The rows of each matrix lie in a flat space through zero, up to rounding. After each matrix: how many dimensions does the smallest such space have?

[[ 61   5  24 -22   8  12   5 -14  -5  -4  -5 -25  -6  11  -8  14   4 -18
  -19   4  -1   1]
 [  5  25  38   1 -10   3  11   4   9   4  -2 -38 -12  20   9  -1 -18 -14
    3 -19 -20  -8]
 [ 24  38  51   6  -9 -11   1  -1  -3   0  -2  32  -1  31   9 -30  68  14
   31  22  35 -12]
 [-22   1   6  56 -26 -12 -11  31  17  12  15  11  -4  20  12 -12   4 -20
   14  -7 -23 -24]
 [  8 -10  -9 -26  35 -19  -8 -10 -18  19   8 -21  -3  19  -7  -7 -18  -3
    8  -7  -6  27]
 [ 12   3 -11 -12 -19  82 -10   3   6  12 -25  10  -8   3  -8   0   8  -5
  -17  -5 -19 -33]
 [  5  11   1 -11  -8 -10  50  -9  -6  10 -14 -29   6   7   9  -9  -6  -4
   -8  -3  21   1]
 [-14   4  -1  31 -10   3  -9  43  15  -9   0 -17 -10 -38  17   4 -29  14
  -11  16 -30  28]
 [ -5   9  -3  17 -18   6  -6  15  29  -1 -19   4 -45  11  16  -8  -3  -2
   16 -11 -27  -7]
 [ -4   4   0  12  19  12  10  -9  -1 -32  20   6  -7 -22 -21   6 -19 -17
  -19  16 -12 -21]
 [ -5  -2  -2  15   8 -25 -14   0 -19  20  23  31  -9  -7  21 -25   0 -10
   11 -11  20  16]
 [-25 -38  32  11 -21  10 -29 -17   4   6  31 -17 -28   1 -29 -26 -66  10
  -44  16 -37  20]
 [ -6 -12  -1  -4  -3  -8   6 -10 -45  -7  -9 -28  17   8 -27 -20 -12   7
  -16 -51  -5 -31]
 [ 11  20  31  20  19   3   7 -38  11 -22  -7   1   8  51  13   2  16   2
    5  16  19 -27]
 [ -8   9   9  12  -7  -8   9  17  16 -21  21 -29 -27  13  47  -9 -19   7
   -5 -16   2 -35]
 [ 14  -1 -30 -12  -7   0  -9   4  -8   6 -25 -26 -20   2  -9  50 -34  -7
  -28 -34  -4  -8]
 [  4 -18  68   4 -18   8  -6 -29  -3 -19   0 -66 -12  16 -19 -34 -26   6
  -22   1 -12  -3]
 [-18 -14  14 -20  -3  -5  -4  14  -2 -17 -10  10   7   2   7  -7   6  26
   -8 -16 -13 -10]
 [-19   3  31  14   8 -17  -8 -11  16 -19  11 -44 -16   5  -5 -28 -22  -8
   13 -38  -7 -40]
 [  4 -19  22  -7  -7  -5  -3  16 -11  16 -11  16 -51  16 -16 -34   1 -16
  -38  17  17 -18]
 [ -1 -20  35 -23  -6 -19  21 -30 -27 -12  20 -37  -5  19   2  -4 -12 -13
   -7  17   9  14]
 [  1  -8 -12 -24  27 -33   1  28  -7 -21  16  20 -31 -27 -35  -8  -3 -10
  -40 -18  14  29]]
  20

[[  17   -2   21  -28   13    7  -63  -12   22  -12    7  -12   43  -64
   -14   16   15   22    4  -33   73  -43]
 [  -2   18   23   63  -33  -54  -22  -10   -2    8  -21  -16   69  -33
     2   -4   28   40   15  -77   32    0]
 [  21   23    6   39   25  -34  -18   -2   13   18   -1  -42    3   15
    31   16   -9    1    6   34   19  -10]
 [ -28   63   39  -38   52   20   11  -19   18  -17    3  -35   39   23
    21  -18  -12  -18   -8   -1  -95   35]
 [  13  -33   25   52  -94  -35  -30   20    8   -8  -40   50   -8   -6
   -57   16    9   58   39   10   58   19]
 [   7  -54  -34   20  -35    1  -17   15   35   41    4   -2  -34  -43
   -12  -10   -6   39   14  -23    3   18]
 [ -63  -22  -18   11  -30  -17   15  -25   24  -62    0   20   49    4
   -26   21   13   18  -11    2  -23   -3]
 [ -12  -10   -2  -19   20   15  -25   68  -35   57   -4  -27  -85    6
    47   -2  -25   -8   18   49  -42  -24]
 [  22   -2   13   18    8   35   24  -35   76   26   13   19  -22   24
   -29  -44  -29   33   -6   -3  -49   65]
 [ -12    8   18  -17   -8   41  -62   57   26  -61  -21  -57   39 -102
    13   13   11   -2  -20   10   41  -53]
 [   7  -21   -1    3  -40    4    0   -4   13  -21  -37   50  -42   -6
   -26  -16  -30   27   23   18    8   38]
 [ -12  -16  -42  -35   50   -2   20  -27   19  -57   50  -33   35   20
   -18   39   26  -62  -20   25   27  -42]
 [  43   69    3   39   -8  -34   49  -85  -22   39  -42   35  -21   47
    -4  -48  -62    4   25  -54  -45   81]
 [ -64  -33   15   23   -6  -43    4    6   24 -102   -6   20   47   28
   -21   49   30   24    4   56   42   -1]
 [ -14    2   31   21  -57  -12  -26   47  -29   13  -26  -18   -4  -21
    12   38  -11   -1    3   -2   -2  -34]
 [  16   -4   16  -18   16  -10   21   -2  -44   13  -16   39  -48   49
    38  -16  -15  -35   13   27   -8  -11]
 [  15   28   -9  -12    9   -6   13  -25  -29   11  -30   26  -62   30
   -11  -15  -54   -3   32   13  -17   40]
 [  22   40    1  -18   58   39   18   -8   33   -2   27  -62    4   24
    -1  -35   -3  -63   -9    9  -54   -8]
 [   4   15    6   -8   39   14  -11   18   -6  -20   23  -20   25    4
     3   13   32   -9  -20   34   42  -31]
 [ -33  -77   34   -1   10  -23    2   49   -3   10   18   25  -54   56
    -2   27   13    9   34   33   15  -10]
 [  73   32   19  -95   58    3  -23  -42  -49   41    8   27  -45   42
    -2   -8  -17  -54   42   15   23  -12]
 [ -43    0  -10   35   19   18   -3  -24   65  -53   38  -42   81   -1
   -34  -11   40   -8  -31  -10  -12  -83]]
  15

[[-90 -49 -21   5  -7 -33 -30 -15  13  -3   6 -24 -12  17   1 -12  41  -8
   -4  -2  -9  -4]
 [-49 -18 -15 -10 -17 -19  -9  -1 -32  29   8 -24  -5  45  18 -27 -13  -7
  -14 -26 -10  -4]
 [-21 -15 -12  -8  17  13 -31  27  26 -14  39 -24 -31  -4  -6  12  21  22
  -27 -17  12  30]
 [  5 -10  -8   4 -20  -2   6  -1  10   0  16   5  -3  -6  36  16  -5 -10
   -1   0 -11  15]
 [ -7 -17  17 -20 -46  17  16   5  -9 -21   5 -21   2  14  22  25   4   2
    4  -6 -26   3]
 [-33 -19  13  -2  17 -46 -12 -30  10  28 -12   0 -23  -5  25 -18  10 -39
   24  -6   5 -15]
 [-30  -9 -31   6  16 -12   2  -6  11 -16  -9  -5 -23  14   5 -10 -12   0
   -3   3   0  -1]
 [-15  -1  27  -1   5 -30  -6 -39   2  10   1 -10  44  20 -18 -21 -17 -36
   -6  37   8  -4]
 [ 13 -32  26  10  -9  10  11   2 -26  14 -12  17   1  24  17  14  12   4
    7 -14 -27  -8]
 [ -3  29 -14   0 -21  28 -16  10  14 -27  12  -4  10 -17 -23  36   3  11
  -18  19   4  28]
 [  6   8  39  16   5 -12  -9   1 -12  12  12  13  13  -3   3  16  -3  -9
    7   7   8 -11]
 [-24 -24 -24   5 -21   0  -5 -10  17  -4  13  20   6 -10 -18  13  25   4
   -8  -5  -2  15]
 [-12  -5 -31  -3   2 -23 -23  44   1  10  13   6 -35 -22  21  -1   6   0
  -10 -38  -5   7]
 [ 17  45  -4  -6  14  -5  14  20  24 -17  -3 -10 -22 -29 -23 -15 -15  31
   34  -2   2 -27]
 [  1  18  -6  36  22  25   5 -18  17 -23   3 -18  21 -23 -35   0  13  21
   -7  23  14  19]
 [-12 -27  12  16  25 -18 -10 -21  14  36  16  13  -1 -15   0 -30 -23  -3
  -33  -6  21   5]
 [ 41 -13  21  -5   4  10 -12 -17  12   3  -3  25   6 -15  13 -23  36  -6
   -1 -15   7   4]
 [ -8  -7  22 -10   2 -39   0 -36   4  11  -9   4   0  31  21  -3  -6 -51
   23  -2 -14   4]
 [ -4 -14 -27  -1   4  24  -3  -6   7 -18   7  -8 -10  34  -7 -33  -1  23
  -23  -2  -2   6]
 [ -2 -26 -17   0  -6  -6   3  37 -14  19   7  -5 -38  -2  23  -6 -15  -2
   -2  -9 -20 -15]
 [ -9 -10  12 -11 -26   5   0   8 -27   4   8  -2  -5   2  14  21   7 -14
   -2 -20   1   1]
 [ -4  -4  30  15   3 -15  -1  -4  -8  28 -11  15   7 -27  19   5   4   4
    6 -15   1  -9]]
  18

[[ -9 -15  -9  -7 -12   8   4 -13  -2   3  25 -10   2  20  -1  14  -3   2
  -10 -19   4   8]
 [-15  23  -5 -16 -13 -11  -4 -19 -22  12  25  -8 -12 -11  12 -11 -13   8
    5 -15  11 -13]
 [ -9  -5  24   6  28  12 -18   2   6  15  14   9  16   2 -16  17  -2  25
    9  -1  -7   6]
 [ -7 -16   6  -8 -11  15 -17  20   4  19 -11  -4   3  28 -12  25  10  -6
   14 -30   2  19]
 [-12 -13  28 -11 108 -17 -41   9  25  -6 -12   8   9 -25 -21 -30  18  17
    2  10 -22  13]
 [  8 -11  12  15 -17  12   7  29  11  12 -15   6  11  28  -7  14   7   2
   15   5  -2  12]
 [  4  -4 -18 -17 -41   7  40 -28 -23 -25  31 -10  13  14  -8  12 -37  -7
  -14 -19  11  20]
 [-13 -19   2  20   9  29 -28   7  14  29  -8   1   5 -13  -6   9  17  -4
   -5 -14 -14 -29]
 [ -2 -22   6   4  25  11 -23  14  19   6 -18   2   3   7 -11  14  21  -5
   -2  -6  -9   7]
 [  3  12  15  19  -6  12 -25  29   6  28 -38  13  -4 -16   1   5  16  -5
   22   6  -6 -21]
 [ 25  25  14 -11 -12 -15  31  -8 -18 -38   6  14  11  12 -10  23 -32  13
   11  25  13  42]
 [-10  -8   9  -4   8   6 -10   1   2  13  14  -2   6  14  -7  12   1  13
    5 -12   0   9]
 [  2 -12  16   3   9  11  13   5   3  -4  11   6  26  13 -21   9 -17  14
    5   0  -6  21]
 [ 20 -11   2  28 -25  28  14 -13   7 -16  12  14  13  19  -7  64  -5  11
  -15  23   2  10]
 [ -1  12 -16 -12 -21  -7  -8  -6 -11   1 -10  -7 -21  -7  13   2   5 -17
   -1 -12  10  -8]
 [ 14 -11  17  25 -30  14  12   9  14   5  23  12   9  64   2  71  10  33
    6  26  10  31]
 [ -3 -13  -2  10  18   7 -37  17  21  16 -32   1 -17  -5   5  10  38 -14
   -3  -2  -7 -15]
 [  2   8  25  -6  17   2  -7  -4  -5  -5  13  13  14  11 -17  33 -14  25
   13   4   3  29]
 [-10   5   9  14   2  15 -14  -5  -2  22  11   5   5 -15  -1   6  -3  13
    3  -1  -5 -23]
 [-19 -15  -1 -30  10   5 -19 -14  -6   6  25 -12   0  23 -12  26  -2   4
   -1 -41   7  27]
 [  4  11  -7   2 -22  -2  11 -14  -9  -6  13   0  -6   2  10  10  -7   3
   -5   7   9  -4]
 [  8 -13   6  19  13  12  20 -29   7 -21  42   9  21  10  -8  31 -15  29
  -23  27  -4   9]]
  8

[[ 46  33 -18 -61 -42  24  -3  10  -6   8 -41 -36  17   3 -25  19   6   7
  -50 -27  17 -24]
 [ 33  24  -6 -32 -17  25  -9  19  -6  10 -34 -18  12   5 -21  25  -7   4
  -29 -11  14  -9]
 [-18  -6  68  29   4  20 -21  26  36  22 -30   6  40  16   8  25 -18 -41
   -4  15  -9   3]
 [-61 -32  29  86  54  -4  19 -10  13 -13  56  40 -13  -5  21 -12 -14 -19
   81  18  -6  42]
 [-42 -17   4  54  59  11  -5  12 -32  -1  40  28  -5   1  24   3 -37  -3
   48  10  27  31]
 [ 24  25  20  -4  11  47 -26  48  -8  24 -47  -5  25  14 -19  50 -38  -9
  -17   3  24   6]
 [ -3  -9 -21  19  -5 -26  49 -43  30 -32  37  12 -45 -21 -20 -29  39  13
   52   3 -34  18]
 [ 10  19  26 -10  12  48 -43  53 -25  33 -44 -11  46  21   4  47 -48 -17
  -37  -4  41  -5]
 [ -6  -6  36  13 -32  -8  30 -25  67 -10  -3  -3   4  -5 -15 -10  36 -25
   18  -1 -41   1]
 [  8  10  22 -13  -1  24 -32  33 -10  24 -35  -9  34  15   5  27 -26 -13
  -35   0  19 -11]
 [-41 -34 -30  56  40 -47  37 -44  -3 -35  78  39 -59 -21  14 -48  20  21
   78  19 -24  31]
 [-36 -18   6  40  28  -5  12 -11  -3  -9  39  17  -7  -4  17 -13  -6  -7
   41   3   4  19]
 [ 17  12  40 -13  -5  25 -45  46   4  34 -59  -7  40  21   0  38 -29 -20
  -48  13   7 -14]
 [  3   5  16  -5   1  14 -21  21  -5  15 -21  -4  21  10   5  16 -17  -9
  -21   2  11  -6]
 [-25 -21   8  21  24 -19 -20   4 -15   5  14  17   0   5  28 -12 -13  -1
    2  18  -2   1]
 [ 19  25  25 -12   3  50 -29  47 -10  27 -48 -13  38  16 -12  49 -38 -15
  -28  -6  31  -1]
 [  6  -7 -18 -14 -37 -38  39 -48  36 -26  20  -6 -29 -17 -13 -38  54  10
   11  -6 -40  -9]
 [  7   4 -41 -19  -3  -9  13 -17 -25 -13  21  -7 -20  -9  -1 -15  10  23
    2 -14  12  -3]
 [-50 -29  -4  81  48 -17  52 -37  18 -35  78  41 -48 -21   2 -28  11   2
  107  12 -18  51]
 [-27 -11  15  18  10   3   3  -4  -1   0  19   3  13   2  18  -6  -6 -14
   12  -7  10   5]
 [ 17  14  -9  -6  27  24 -34  41 -41  19 -24   4   7  11  -2  31 -40  12
  -18  10  29   3]
 [-24  -9   3  42  31   6  18  -5   1 -11  31  19 -14  -6   1  -1  -9  -3
   51   5   3  28]]
  5

[[ -5  16   4  19  -6   3   0 -12 -10  -2   4  -3  14  27 -20  11   0 -12
  -12 -22 -15   7]
 [ 16  17 -40  13 -10 -27   3   4   2   7 -12 -21  34  13 -22  47  -7 -14
   -1  -2 -10   6]
 [  4 -40  21 -24   8   6 -16   4  22  -6  -2  -1  -4 -32   9 -51  35 -13
    8  35  37 -29]
 [ 19  13 -24  11  -6 -28  -3  13   8  11 -15 -12  25   4 -19  38  -1 -12
    4   9  -4  -2]
 [ -6 -10   8  -6  -5  19   7 -10 -11  -3  16  -1 -12  -2  -2 -11   2   3
    4   2   2   9]
 [  3 -27   6 -28  19   1  -3  18  18   6  -8  11 -16 -43  39 -32  -5  18
   10  28  31 -16]
 [  0   3 -16  -3   7  -3  10   5  -3   9  -3   0   6  -8  16  11 -28  13
   -1  -3   4   9]
 [-12   4   4  13 -10  18   5 -27 -17 -12  16 -10  15  28 -22  -5   7 -18
  -15 -24 -11  11]
 [-10   2  22   8 -11  18  -3 -17 -11 -13  16   1 -12  20 -20 -13  23 -10
   -3 -12 -13   3]
 [ -2   7  -6  11  -3   6   9 -12 -13   8   7 -10  26  13 -14  12 -19 -10
  -10 -13   0  14]
 [  4 -12  -2 -15  16  -8  -3  16  16   7 -14   8  -2 -27  30 -14 -11  12
    3  15  20 -13]
 [ -3 -21  -1 -12  -1  11   0 -10   1 -10   8 -10   4  -9   1 -23  14  -8
    0   8  14  -4]
 [ 14  34  -4  25 -12 -16   6  15 -12  26  -2   4   0  17 -28  60 -23   4
   12  -2 -24  19]
 [ 27  13 -32   4  -2 -43  -8  28  20  13 -27  -9  17  -7  -9  44   1  -4
   12  20  -2 -11]
 [-20 -22   9 -19  -2  39  16 -22 -20 -14  30   1 -28  -9  18 -34  -5  16
    2  -6   5  18]
 [ 11  47 -51  38 -11 -32  11  -5 -13  12 -14 -23  60  44 -34  76 -34 -18
  -20 -36 -30  22]
 [  0  -7  35  -1   2  -5 -28   7  23 -19 -11  14 -23   1  -5 -34  54 -12
    2  10  -3 -34]
 [-12 -14 -13 -12   3  18  13 -18 -10 -10  12  -8   4  -4  16 -18 -12   5
   -9 -11   8  11]
 [-12  -1   8   4   4  10  -1 -15  -3 -10   3   0  12  12   2 -20   2  -9
  -16 -18   0  -2]
 [-22  -2  35   9   2  28  -3 -24 -12 -13  15   8  -2  20  -6 -36  10 -11
  -18 -26  -4   0]
 [-15 -10  37  -4   2  31   4 -11 -13   0  20  14 -24  -2   5 -30  -3   8
    0  -4   5   7]
 [  7   6 -29  -2   9 -16   9  11   3  14 -13  -4  19 -11  18  22 -34  11
   -2   0   7   6]]
  6

[[  0  -7  53  35   4  19  39   4 -30  21  -9  -2 -22 -38  -3  31  26 -16
   18  19 -38  26]
 [ -7  25 -25  10   9 -42 -19  -9   3  28 -39  -4 -22  10 -52  -4 -12   3
  -24 -12 -20  30]
 [ 53 -25  -3   3  17   9   0  -8   9   0  13  -1  15  23 -13  13   1   0
  -16  -5  33  -3]
 [ 35  10   3 -11   2  29  11  21  -7  -5  33  -2  23  -8  26  26 -12  -2
    6 -12   8   6]
 [  4   9  17   2  38   0  48  11 -25  41 -12  -6 -29 -23   1  28  15   1
    7  36 -13  20]
 [ 19 -42   9  29   0  -1  -5   4   7  21 -27 -42  27   0 -21 -24 -31 -11
   23 -16 -20   9]
 [ 39 -19   0  11  48  -5  30 -10   7  12  -5   5 -26  12 -11  24  11  -6
   -1  10  33  -7]
 [  4  -9  -8  21  11   4 -10 -13  25 -21   2  13  -9  12  -1   2  -2  11
   -1  -9  45 -22]
 [-30   3   9  -7 -25   7   7  25  -1 -16   3  23  10  -7  24  -4  -6 -31
   46 -10  -7 -16]
 [ 21  28   0  -5  41  21  12 -21 -16 -24  51   8 -29  -1  38  48  24  20
  -26  29  34   0]
 [ -9 -39  13  33 -12 -27  -5   2   3  51 -50 -10  16  -4 -61 -15   4 -29
   12  20 -28  21]
 [ -2  -4  -1  -2  -6 -42   5  13  23   8 -10  50   3  22 -33  -4 -11 -21
   15 -21  26  -8]
 [-22 -22  15  23 -29  27 -26  -9  10 -29  16   3  24  -2  16 -11   6   2
   11   8  18 -19]
 [-38  10  23  -8 -23   0  12  12  -7  -1  -4  22  -2  -7   7 -16   3  18
    7   1  -2  -3]
 [ -3 -52 -13  26   1 -21 -11  -1  24  38 -61 -33  16   7 -45 -41 -16 -14
   18   4  -8  -6]
 [ 31  -4  13  26  28 -24  24   2  -4  48 -15  -4 -11 -16 -41  32   1 -14
   -5  12 -17  35]
 [ 26 -12   1 -12  15 -31  11  -2  -6  24   4 -11   6   3 -16   1  -3 -17
   -6   6 -24  15]
 [-16   3   0  -2   1 -11  -6  11 -31  20 -29 -21   2  18 -14 -14 -17 -28
   26   0 -36  25]
 [ 18 -24 -16   6   7  23  -1  -1  46 -26  12  15  11   7  18  -5  -6  26
    2 -13  74 -48]
 [ 19 -12  -5 -12  36 -16  10  -9 -10  29  20 -21   8   1   4  12   6   0
  -13  51   4  10]
 [-38 -20  33   8 -13 -20  33  45  -7  34 -28  26  18  -2  -8 -17 -24 -36
   74   4  -6   0]
 [ 26  30  -3   6  20   9  -7 -22 -16   0  21  -8 -19  -3  -6  35  15  25
  -48  10   0  28]]
  12
